There are 5 ways to turn a row about zero (a turn may also mirror it). The second row of each pair is the first, turned, with some noise. The first 45 pairs use one turn. New pairs use 2 turns, one after the other, and a turn may come again.
In the rows, 100 means zero.
Some pairs, each with its turns in order after it:
109, 75, 96, 56, 99, 101, 119, 123
127, 127, 93, 109, 109, 90, 142, 96 : A

77, 107, 131, 113, 93, 93, 83, 120
76, 91, 108, 137, 86, 90, 94, 101 : A

92, 106, 114, 86, 89, 87, 133, 89
106, 98, 128, 95, 85, 111, 126, 110 : A

98, 104, 88, 94, 83, 83, 105, 95
107, 89, 112, 94, 86, 86, 91, 102 : T

108, 116, 85, 137, 95, 124, 79, 85
86, 83, 84, 92, 88, 83, 75, 136 : J

111, 83, 94, 73, 103, 105, 110, 114
123, 95, 102, 98, 115, 115, 98, 78 : J

118, 95, 105, 74, 85, 87, 139, 109
116, 132, 123, 97, 77, 73, 97, 102 : R

100, 77, 126, 94, 71, 127, 69, 116
113, 117, 69, 69, 91, 100, 75, 131 : S

112, 110, 93, 107, 104, 90, 134, 130
118, 112, 90, 105, 95, 58, 107, 92 : R

73, 93, 86, 82, 105, 113, 54, 69
75, 117, 59, 116, 135, 113, 92, 119 : J

87, 116, 93, 95, 115, 60, 109, 138
114, 90, 76, 80, 83, 115, 56, 108 : T

87, 102, 125, 68, 101, 88, 131, 101
114, 116, 98, 103, 92, 111, 139, 71 : J

110, 128, 114, 80, 96, 124, 98, 87
117, 122, 90, 127, 109, 121, 90, 106 : S

78, 89, 114, 83, 112, 117, 105, 121
94, 112, 86, 100, 72, 101, 118, 123 : S

100, 104, 117, 92, 110, 83, 78, 79
86, 126, 119, 105, 112, 90, 87, 106 : S

109, 128, 96, 113, 94, 122, 102, 129
116, 102, 115, 107, 89, 80, 71, 75 : A

119, 111, 120, 105, 108, 114, 90, 107
90, 124, 80, 98, 112, 94, 109, 100 : T

106, 107, 104, 80, 74, 143, 122, 127
123, 79, 83, 51, 95, 111, 106, 82 : J

112, 118, 93, 56, 110, 65, 96, 98
108, 91, 106, 65, 121, 76, 61, 106 : T

121, 76, 102, 83, 91, 68, 106, 107
95, 98, 90, 90, 104, 80, 144, 101 : A

108, 96, 101, 105, 81, 60, 61, 114
87, 115, 133, 97, 138, 77, 98, 115 : J

125, 57, 92, 92, 112, 108, 93, 63
92, 110, 135, 117, 122, 120, 119, 137 : R

101, 86, 107, 84, 83, 80, 84, 89
110, 103, 110, 96, 84, 123, 88, 119 : R

83, 101, 110, 57, 71, 74, 88, 107
90, 97, 126, 124, 129, 84, 135, 114 : A

82, 99, 115, 103, 94, 106, 94, 115
97, 82, 96, 90, 84, 102, 105, 90 : R

108, 93, 90, 91, 106, 105, 97, 77
91, 113, 110, 108, 113, 112, 99, 109 : R

116, 115, 120, 113, 91, 97, 82, 110
97, 76, 100, 108, 91, 74, 85, 103 : A

98, 98, 77, 103, 65, 109, 105, 95
134, 87, 101, 87, 93, 106, 89, 83 : S

90, 95, 121, 86, 122, 131, 101, 121
94, 101, 80, 87, 94, 103, 88, 58 : J

108, 65, 91, 95, 84, 118, 113, 84
89, 122, 122, 96, 97, 110, 131, 116 : R

90, 88, 92, 108, 96, 79, 99, 83
104, 84, 118, 108, 93, 102, 94, 120 : T

65, 94, 131, 122, 118, 94, 95, 88
68, 81, 93, 111, 101, 130, 107, 127 : T

96, 144, 82, 93, 97, 83, 116, 96
106, 98, 108, 53, 81, 95, 92, 105 : T

102, 96, 133, 68, 80, 67, 120, 91
76, 122, 100, 116, 67, 95, 66, 79 : S

99, 91, 90, 111, 101, 105, 100, 124
112, 108, 91, 113, 89, 113, 95, 91 : T

54, 110, 115, 124, 89, 99, 97, 86
63, 84, 108, 103, 71, 122, 110, 114 : T

87, 90, 106, 66, 108, 69, 97, 61
108, 114, 131, 127, 92, 135, 74, 102 : R

107, 124, 107, 56, 103, 83, 83, 94
105, 111, 119, 103, 123, 74, 107, 138 : A

104, 81, 108, 91, 104, 111, 111, 80
115, 97, 88, 98, 99, 122, 114, 112 : A

118, 122, 101, 111, 104, 114, 80, 99
109, 97, 95, 109, 133, 105, 94, 115 : S

100, 86, 105, 93, 96, 123, 97, 93
111, 108, 79, 92, 102, 106, 87, 98 : J

61, 71, 92, 74, 106, 97, 102, 140
82, 85, 97, 129, 43, 93, 112, 98 : R

107, 110, 112, 111, 116, 113, 118, 98
92, 105, 82, 115, 112, 105, 118, 92 : S

66, 108, 91, 124, 92, 83, 79, 97
58, 110, 109, 99, 102, 105, 103, 126 : J

87, 87, 87, 106, 129, 97, 82, 88
92, 109, 125, 85, 111, 96, 123, 109 : S

New pairs, each followed by its turns in order:
82, 121, 102, 124, 85, 116, 123, 95
105, 122, 122, 115, 100, 122, 107, 74 : R S

124, 117, 90, 82, 119, 84, 113, 117
87, 109, 101, 113, 108, 90, 72, 130 : T R

118, 95, 83, 72, 78, 99, 106, 90
106, 106, 128, 117, 109, 74, 94, 104 : A R

103, 131, 112, 109, 96, 87, 91, 95
110, 91, 111, 112, 73, 93, 90, 114 : T S

88, 70, 114, 105, 96, 54, 106, 66
86, 126, 62, 72, 72, 103, 120, 110 : J T

128, 104, 116, 116, 108, 86, 101, 81
112, 101, 86, 115, 87, 66, 97, 101 : T R

96, 98, 114, 106, 128, 88, 81, 128
70, 91, 107, 106, 101, 120, 94, 128 : J A

118, 102, 116, 58, 101, 88, 95, 111
121, 89, 104, 79, 123, 100, 116, 130 : J T

112, 83, 127, 119, 139, 120, 82, 108
80, 94, 73, 119, 127, 74, 113, 75 : T R

99, 92, 71, 138, 100, 95, 130, 87
113, 70, 92, 138, 97, 88, 100, 72 : J A

95, 83, 69, 92, 76, 114, 90, 101
134, 92, 88, 107, 115, 84, 114, 110 : S A

147, 86, 113, 111, 99, 91, 83, 106
121, 107, 63, 106, 117, 99, 71, 93 : R T

98, 97, 66, 122, 107, 93, 111, 57
108, 127, 76, 131, 68, 112, 104, 87 : J T

81, 101, 120, 114, 120, 78, 137, 142
138, 120, 132, 120, 97, 88, 100, 141 : R J

99, 134, 107, 94, 92, 118, 139, 63
89, 114, 54, 98, 96, 124, 69, 123 : A S

72, 109, 105, 124, 103, 89, 73, 100
117, 108, 126, 122, 113, 107, 117, 85 : R T

106, 100, 79, 99, 83, 120, 96, 101
95, 96, 116, 112, 123, 105, 96, 113 : A R

96, 115, 135, 121, 92, 111, 88, 139
103, 107, 138, 83, 59, 115, 98, 87 : T T

112, 103, 72, 91, 92, 68, 97, 96
99, 105, 96, 123, 101, 110, 126, 75 : A J

91, 82, 81, 120, 92, 92, 99, 77
128, 109, 105, 90, 85, 110, 82, 87 : R A

87, 132, 67, 99, 60, 78, 76, 96
86, 61, 127, 134, 113, 75, 115, 119 : T A

116, 124, 91, 109, 102, 100, 89, 90
93, 101, 97, 117, 91, 86, 78, 90 : S J

109, 98, 118, 90, 112, 91, 129, 98
117, 120, 109, 79, 117, 104, 104, 101 : J R

130, 84, 124, 91, 81, 87, 83, 132
76, 111, 91, 129, 143, 93, 95, 85 : S A

98, 78, 97, 98, 110, 102, 110, 115
109, 122, 95, 96, 116, 106, 96, 104 : J S

99, 84, 95, 106, 59, 97, 111, 119
122, 122, 96, 122, 76, 110, 97, 111 : A J

79, 120, 128, 72, 95, 130, 115, 117
99, 109, 72, 125, 107, 141, 114, 119 : T J

76, 98, 99, 99, 105, 59, 138, 87
78, 65, 114, 102, 79, 83, 119, 128 : S T

126, 78, 91, 101, 103, 89, 91, 115
106, 87, 111, 126, 107, 118, 115, 112 : A J

99, 93, 110, 111, 75, 81, 84, 103
88, 97, 104, 100, 100, 84, 123, 75 : J J

98, 125, 124, 105, 65, 109, 98, 112
114, 106, 106, 102, 139, 96, 122, 123 : R A

76, 115, 93, 106, 114, 120, 103, 121
120, 113, 98, 109, 130, 85, 88, 106 : A S

104, 119, 132, 126, 77, 80, 76, 140
79, 113, 130, 119, 95, 89, 136, 144 : J A

99, 105, 112, 105, 65, 99, 97, 148
78, 74, 118, 78, 136, 108, 92, 85 : T A

87, 119, 111, 105, 103, 121, 96, 84
92, 106, 94, 80, 109, 85, 76, 96 : A J

106, 83, 96, 152, 97, 92, 100, 128
100, 130, 90, 99, 87, 79, 66, 132 : J S

93, 103, 96, 129, 89, 119, 86, 73
95, 113, 78, 98, 118, 111, 66, 96 : A J

120, 90, 101, 81, 90, 73, 78, 145
93, 115, 82, 102, 75, 102, 105, 156 : J A

83, 109, 102, 91, 110, 107, 85, 115
92, 114, 105, 101, 109, 124, 99, 109 : J A

128, 90, 92, 91, 97, 103, 65, 99
108, 76, 92, 129, 114, 97, 85, 118 : J R

106, 106, 119, 130, 89, 101, 103, 82
82, 113, 100, 107, 102, 135, 105, 98 : R S

107, 109, 99, 98, 103, 105, 108, 102
101, 95, 94, 93, 104, 104, 111, 97 : J A

106, 152, 96, 79, 96, 123, 72, 102
105, 122, 97, 157, 80, 102, 113, 110 : J R

92, 135, 66, 95, 80, 136, 127, 75
148, 83, 87, 109, 72, 74, 70, 119 : S J

113, 116, 84, 111, 83, 97, 90, 115
114, 110, 99, 127, 118, 102, 93, 108 : S T

109, 87, 108, 101, 107, 92, 90, 101
96, 92, 113, 102, 103, 115, 101, 105 : A J

80, 84, 101, 90, 116, 96, 113, 119
106, 115, 98, 88, 73, 99, 110, 86 : S R

72, 79, 110, 117, 104, 108, 101, 99
72, 114, 114, 88, 87, 100, 102, 84 : J T

100, 62, 83, 89, 103, 98, 128, 90
140, 114, 116, 81, 96, 118, 97, 97 : A A

89, 114, 87, 81, 127, 140, 77, 81
104, 113, 80, 105, 108, 66, 53, 100 : A A

81, 117, 103, 97, 80, 85, 102, 130
108, 116, 86, 105, 90, 116, 127, 76 : J J

101, 99, 94, 87, 119, 131, 94, 88
100, 98, 77, 119, 78, 96, 107, 85 : T J

104, 72, 101, 97, 96, 86, 70, 87
123, 89, 108, 101, 100, 137, 90, 94 : A T

80, 77, 119, 73, 67, 128, 95, 106
117, 91, 105, 100, 139, 83, 140, 98 : A R

85, 75, 129, 106, 88, 94, 111, 76
95, 114, 80, 71, 111, 83, 78, 85 : J R

60, 95, 117, 110, 110, 120, 100, 104
96, 69, 120, 119, 105, 101, 129, 98 : R T

81, 99, 131, 126, 91, 122, 112, 98
89, 130, 100, 95, 85, 124, 100, 72 : R S

131, 98, 74, 85, 96, 122, 78, 136
90, 80, 128, 136, 106, 112, 96, 134 : J R

80, 127, 108, 87, 150, 87, 113, 75
78, 79, 115, 76, 86, 141, 92, 64 : J A

108, 90, 114, 130, 109, 33, 132, 100
125, 67, 74, 49, 82, 61, 94, 101 : R A

108, 111, 82, 71, 84, 90, 94, 103
75, 89, 100, 81, 121, 90, 110, 109 : R J

95, 69, 90, 103, 104, 107, 110, 96
109, 80, 80, 103, 91, 116, 97, 109 : A J

92, 87, 111, 93, 107, 87, 88, 120
107, 87, 107, 106, 99, 79, 113, 87 : A S

116, 110, 106, 93, 98, 105, 113, 76
121, 97, 105, 89, 114, 96, 95, 80 : A J

102, 88, 105, 138, 57, 95, 75, 129
107, 100, 127, 125, 158, 105, 90, 92 : S J

98, 96, 89, 95, 108, 124, 81, 84
94, 101, 84, 122, 101, 121, 104, 110 : S S

72, 105, 81, 89, 86, 111, 75, 98
104, 140, 99, 111, 107, 112, 90, 90 : J A

97, 78, 106, 84, 114, 108, 92, 110
93, 85, 85, 122, 85, 104, 101, 102 : R T

119, 77, 119, 111, 96, 108, 114, 102
116, 117, 89, 114, 113, 89, 121, 100 : T R

80, 74, 96, 74, 127, 97, 73, 94
116, 101, 67, 70, 102, 71, 114, 110 : R S

118, 118, 139, 70, 64, 81, 126, 140
87, 62, 108, 81, 50, 85, 147, 99 : A A

120, 86, 64, 100, 100, 116, 95, 76
115, 112, 117, 85, 141, 106, 93, 85 : A T

104, 63, 85, 131, 62, 98, 105, 100
105, 72, 75, 127, 78, 134, 106, 82 : R S

